All groups share one centre, and each spreads out both ways along 15 directions, with some noise.
In the rows, zero is written as 128.
Known rows, each followed by its group:
164 137 138 125 142 142 134 123 126 111 116 136 136 131 109 146 131 127 129 136 => Dorik
150 154 112 100 132 151 150 150 123 139 155 130 121 150 134 135 145 143 114 141 => Selu
127 111 121  93 122 137 149 123 187 158 109 146 132 147 105 144 121 140 141 116 => tuni
149 134 121 124 100 150 149 139 117  88 153 160 148 170 130 154  81 126 133 149 => Dorik
166 158 111 137 125 117 108  96 129 137 103 118 137 152 103 142 139 161 143  97 => tuni
166 165 127 129 128 130 140 119 165 162 148 125 148 162 134  87 114 118 104 115 => Soza
123 115 124 137 113  89 124 154  96 115 150 105 115 136 105 111 146 131  93 123 => tuni
132 135 142 113 162 140 103 115 110 136 141 133 125 142 113 122 109 130 121 147 => Selu
120 130 128 123 141 117 115 131 110 128 142 104 100 136 119 127 115 119 150 114 => Dorik
123 125 110 111 156 123 125 108 144 143 111 100 111 175 121 117 105 138 137 114 => Soza
144 130 164 127 119 145 112 126  95 144 159 103 131 145  96 128 118 128 146  66 => Dorik
145  95 134 115 134 135 154 109 149 123 138 102 115 135 146 147 129 145 123 145 => Dorik
137 142 101 127 121  91 108 132 107 115 125 137  85 108  90 148 136 127 146 134 => Soza
167 157 107 120 107 127 143  99 156 130 157 132 109 154 140 142  90 117 158 141 => Selu
127 132 106 144 124 101 133 124 139 103 104 130 177 126 119 112 128 118 128 126 => Dorik
128 157 141 154 151 169 103 126 152 152 143  85 159 159 153  94 139 105 119 101 => Soza
158 115 111 147 124 122 147 130 149 142 154 128 132 132 112 163 150 136 157 167 => Dorik
180 132 122 119 140 133 138 132 149 105 161  95 104 121  94 131 119  77 137 123 => tuni
115 142 116 113  98 126 126 109 117 137 157 140 126 119 165 121 103 143 130 127 => tuni
134 116 138 105 136 155 129 122 109 139 145 116 114 131 117 134 114 138 141 100 => tuni
141 109 124 128 138 131 123 122 168 137 114 110 108 152 117 131 137 141 101 125 => tuni
136 169  91 163 123  83 104 138 136 122 141 105 127 110 140 118 156 143 129 111 => Soza
135 142 146 140 151 118 108 124 129 134 130 140  98 111 128 117 105 120 128 128 => tuni
141 122 111 148 133 101 140 133 120  80 128 143 139 112 119 128  96 105 141 146 => Selu
163 144 112 148 140 159 141 120 133 129  90 156 104 103 130 132 111 112 153 114 => Dorik
144 119 106 149 141 121 123 139 135 114 110 124  78 140 108 148 121 127 144 126 => tuni
145 108 110 145 101 153 139 157 128 113 122 152 132 128 106 141 153 128  86 147 => Soza
103 110 120  86  96 104 131 111 139 131 120 109 105 130 112 127 135 113 124 122 => Selu
162 110 134 101 127 142 114 112 127 129 148 121  97 150  94 146 110 158  98 117 => Selu
139 150 146  60  87 125 133 123 112 131 160 114 111 128 108 116 127 112 112  83 => Dorik
 96 117 121  93  66 120 133 138 143 139 142 163 157 138 114 125 124 128  99 135 => Selu
161 129 133 133 123 140 128 103 119 145 122 124 121 143 112 132 139 128 116 145 => Dorik
126 114 123 120 130 166 140 126 145 140 121 116 110 159 136 113 108 112 119 110 => Soza
114 157 127 115 163 137 107 150  99 119 147 140 143 136 128 151 122 149 158 138 => Soza
171 152 133 139 168 155  92 112 109 124 125 106 123 146  89 124 124 117 128 107 => Soza
147 178  74 130 115 146 121 126 102 177 128 161 170 140  98 133 156 160 159 122 => tuni
139 131 140 119 129  99 122 103 103 143 118 154 129 126  90 156 119 155 170 130 => Soza
141 138 115 114 103 129 135 123 110 100 130 124 129 112 137 126 127 124 113 117 => tuni
158 134 128  95 110 122 154  85  96 169 107 152 128 112 113 124 138 169 124 120 => tuni
163 132 110 126 142 126 148 110 110 141 151 117 131 181 112 114  98 136 133 137 => Soza
138 121 170 114 112 123 123 128 147 136 113 137  97 137 114 146 131 146 102 104 => Selu
140 104 148 138 148 134 108 100 126 121 146  92 153 153 121 144 120 156 135 122 => Dorik
113 157 148 117 142 136 129 145 115 149 112 132 113 147 139 118 142 115 129 127 => Selu
183 136 125 120 127 115 126 104 128 127 161 130 116 127 115 149 114 176 119 125 => Selu
148 144  81 127 104 144 107 117 140 112 148  97 102 162 119 127 116 112 115 116 => Dorik
127 131 131  98 131 138 151 148 150 143 150 146  92  81 156 140 125 144 141 117 => Dorik
127  93  77 119 137 103 133 110  99  99 113  96 154 120 104 138 137 182 141 101 => Selu
141 172 133  85 117 150 149 132 132 121 118 126 138 165 121 113 115  85 133 106 => Selu
135 124 128 116 130 153 115 123  88 132 102 136 123 149  85 148 155 127 120 149 => Soza
139 146  89 132  79 128 103  92 134 137 121 145 130 162 103 129  95 131 134 107 => Selu
104 111  95 153 143 137 122 144 131 118 131 101 144 116 146 110 145 119 123 134 => Selu
137 183 149  77 136 141 113 124 117 136 136 147 108 116 126 145 122 120 152 118 => Soza
115 156 124 133  61 130 100 131 140 110 140 142 142 147 136 132 106 120 122  87 => tuni
142 156 105 176 158 138 120 125 122 148 128 122 124 143 175  98 131 153 110 141 => Soza
151 151 123 121 128 139 142 137 139  84 110 101 124 168 150 133 137 122  99 121 => tuni
114 102 144 143 125 139 131 123 112 164  96 133 127 117 116 121 150 140 133 104 => Dorik
105 149 136  98 156 122 120 155 121 114 132 150 127 165 132 132  90 148 126 127 => Selu
118 119 124 123 114  91 132 132  80 114 142 111 121 127 121 121 143 135 114 138 => tuni
182 119 121 145  99 148 137 114 137 136 174 116 122 103 107 126 147  88 114 150 => Selu
125 107 137 132 138 105 133 156  95 125 135 106 125 156  95 129 137 151 124 104 => tuni
115 125 169  99 147 116 139 119 138 132 117 125 111 124 142 132 120 124 137 133 => Soza
103  98 103  94 112 162 103 125 103  91 118  70  95 138 113 127 141 110  98  91 => Soza
140 168  93  97 102 127 152 148 125 178 135 153 119 137  96 149 183 125 160 154 => Dorik
124 137 116 125 140  99 105 125 121 101 127 130  94 127 126 127 100 133 118 129 => Dorik
153 150 107 120 108 145 137 134 151 150 118 123 106 114 126 123 154 132 119  82 => Dorik
149 137 119 141 145 141 112 108 127 137 124 110  67 154 140 141 124 134 129 146 => tuni
131 167 141 168 157 143 130 152 145 145 126 126 127 106 175 101 112 125 156  64 => Soza
156 120 125 146 147 125 105 122 134 109 145 138 115 107 107 141 109 127 119 153 => Selu

New rows. What belongs after each?
128 145 114 176 132 153 128 148 137 151 116 123 112 126 150 107 135 110 140  95 => Soza
124 146 143 138 155 102 104 155 159 119 114 102 108 196 100 143 130 121 136 112 => tuni
160 158 120 123  94 139 154 120 144 133 143 121 150 152 149 113 125 129 117 100 => Selu
146 124 138 130 145 103 137 110  88 110 113 104 102 135 138 129 136 151 116 134 => tuni
125 141  88 108 104 148 126 113 131 132 113 121 104 174 117 123 114 105 129 124 => Selu
141 143 130 127 126 156 127 109 147 151 126 151 114 159 147 129 109 129 115 161 => Selu
131 118 100 112 106 105 125 115 125 139 156  84 102 131 126 131 145 166 121  96 => Selu
134 133 111 109 137 106 134 131 119 117 148 110 140 110 122 113 139 128 117 129 => tuni
158 137 125 124 164 130 123 129 131 115 169 110 126 119 130 131 114 133 130 134 => Selu
143 132 114 143 153  74 123 144 141 110 136 110 121 135  99 130 120 126 149 119 => tuni
150 131 130 165 115 142 130 137 144 124 158 132 113 126 132 126 113  85 133 145 => Selu
118 145 117 118 108 100 146 163 127 112 157 131 124 156 144 120 114 139 107 125 => Dorik
121 110 137 122  92 141 148 124 119  94 132 117 133 143 151 143 126 109 119 148 => tuni
156 149 136 109 110 126 142 123 140 163 148 138 123 147 111 118 122 124 125 121 => tuni
141 140 122 137 118 145 142 148 121 126 167 143 145 152 129 140 114 119 141 146 => Dorik
148 132 102 136 122 133 121 158 120 116 130 147 139 140  79 136 140 130 109 130 => Soza
106 101 120 140 131 103 142 158 115 106 125 118 130 110 123 137 142 130 143 122 => Selu
108 128 109 126 127 117 136 164 122 119 133 140  93 145 129 136 108 133 143 120 => tuni
155 148 119 129 155 136 136 115 129 144 110 121 142 148 133 123 156 147 115 151 => tuni
148 134 154 129 131 165 108 100 121 109  97 126  66 133 135 153 109 105 133 122 => tuni
139 139 127 115 130 130 137 142 143 112 145 121 116 138 143 119  98 131 117  93 => tuni
126 136 112 144 137  98 137 167  99 109 153 137 121 129 115 129 103 127 161 113 => tuni
100  78 109 146  97 121 138 124 119 130  97 121  58 107 131 117 119 111 126 106 => Soza
120  93 115 170 126 116 134 142 115 121 113 132 118 160 113 146 124 141 141 145 => Dorik
128 134 119 128 124 114 116 124 153 119 120 122 128 116 136 140 134 154 130 107 => Soza
142 124  93 130 130 146 122 114 138 133 169  86 115 133 143 114 128 120 119 134 => Selu
142 141 125 137  88 119 101 103 127 139 137 120  77 159 122 140 118 127 125 121 => tuni
154 157 138 144 124 143 104 142 130 134 141 159 117 115 129 128 112 155 102  99 => Dorik
134 130 113 155 151 144  76 129 112 147 146 107 105 153  93 149 145 142 142 135 => Dorik
126 143 125 149 138 141 118 133 123 129 101 154  99 144 128 132 117 101 136 159 => Selu
137 167 123 115 113 113 127 125 112 143 140 124 125 142 130 126 171 122 115 169 => Soza
152 153 111 124 139 148 111 134 110 127 133 118 106 151 107 126 126 122 125 112 => Selu
148 155 101 151 149 133 121 143 107 118 115 105 122 138 123 132 152 138 140 107 => Soza
131 154  88 139 117 114 121 131  65 135 147 118 122 134 140 112 155 161 105 141 => tuni
128 186 137 114 131 148 119 124 171 175  97 157  95 126 151 132 140 116 152 121 => Soza
111 123 107 148 159 115 103 144 107 112 125 128 112 144 136 131 108 179 117 120 => Selu
103 120 147 128 106 139 119 140 127 118 112 149 177 121 126 124 130 137 106  98 => tuni
139  94 139 159 137 103 116 118 139 117 167  98 105 102 130 124 108 122 125 130 => Dorik
106 119 140 103 114 127 130 102 131 134 143 130  97 122 158 145 108 130 149 144 => Soza
114 125 129 105 152 126  97 120 122  96 159 143  97 102 135 150  83 131 136 160 => Dorik
106 119 110 123 122 143 151 166 119 138 167 105 156 130 133 127 156 127 145 121 => Selu
130 134 123 141 152 129 120 146 138 137 159 112 105 140 150 134 127 157 130 124 => Dorik
132 137 123 133 124 103 101  94 129 115 112 137 168 134 118 124 113 149 120 132 => Dorik
140 116 152 137 139 110 132 113  97 154 117 129 129 146 104 132 143 149 135 138 => tuni
131 125 134 116  83 134 138 165 123 118 146 154 122 166 110 136 106 142  98  98 => Selu
137 127  78 142 128 105 146 127 167 126 130 128 124 145 141 137 122 149 140 154 => tuni
170 139 126 151 126 118 159  85 112 134 133 138 130 142 166 116 103 146 127 161 => Selu
123 128 125  99 152 146 125 122 108 125 134  93  88 150 130  91  92 105 116  92 => Soza
131 164 127 135 165 148 109 108  86 157 138 102  97 166 146 100 132 103 126 164 => Soza
144 132 135 155 130 148 144 157 134 116  99 145 113 146 137 138 134 128 113 122 => Selu
139 175 100 135 113 147 115 135  94 116 170 110 124 138 159 111 137 115 108 141 => tuni
134 132 105 132  81 119 121 123 145 112  88 163 143 104 106 136 138 127 111 111 => tuni
124 154 124  97 142 121 113 130 139 135 142 133 132 142 114 125  99 137 143 102 => Soza
129 105 137 156 145 139 140 132 100 120 126 112 129 165 125 123 115 112 136 143 => Dorik
116 166  93 139 157 144 100 162 105 112 122 147 141 140 130  97 122 117  94 141 => Selu
150 151 135 105 134 142 110 130 136  96 145 142 137 119 127 136 107 136 100 122 => Dorik
141 138 114 130 139 147 109 138 134  93 130 101 121 143 107 150 118 115 155  91 => tuni
126 133 102 108 137 109 132 111 128 138 109 127 113 140 122 144 133 154 151 137 => tuni
109  97 136 115  74 112 120 128 131 128 164 111 133 145  87 144 127 103 143 119 => tuni
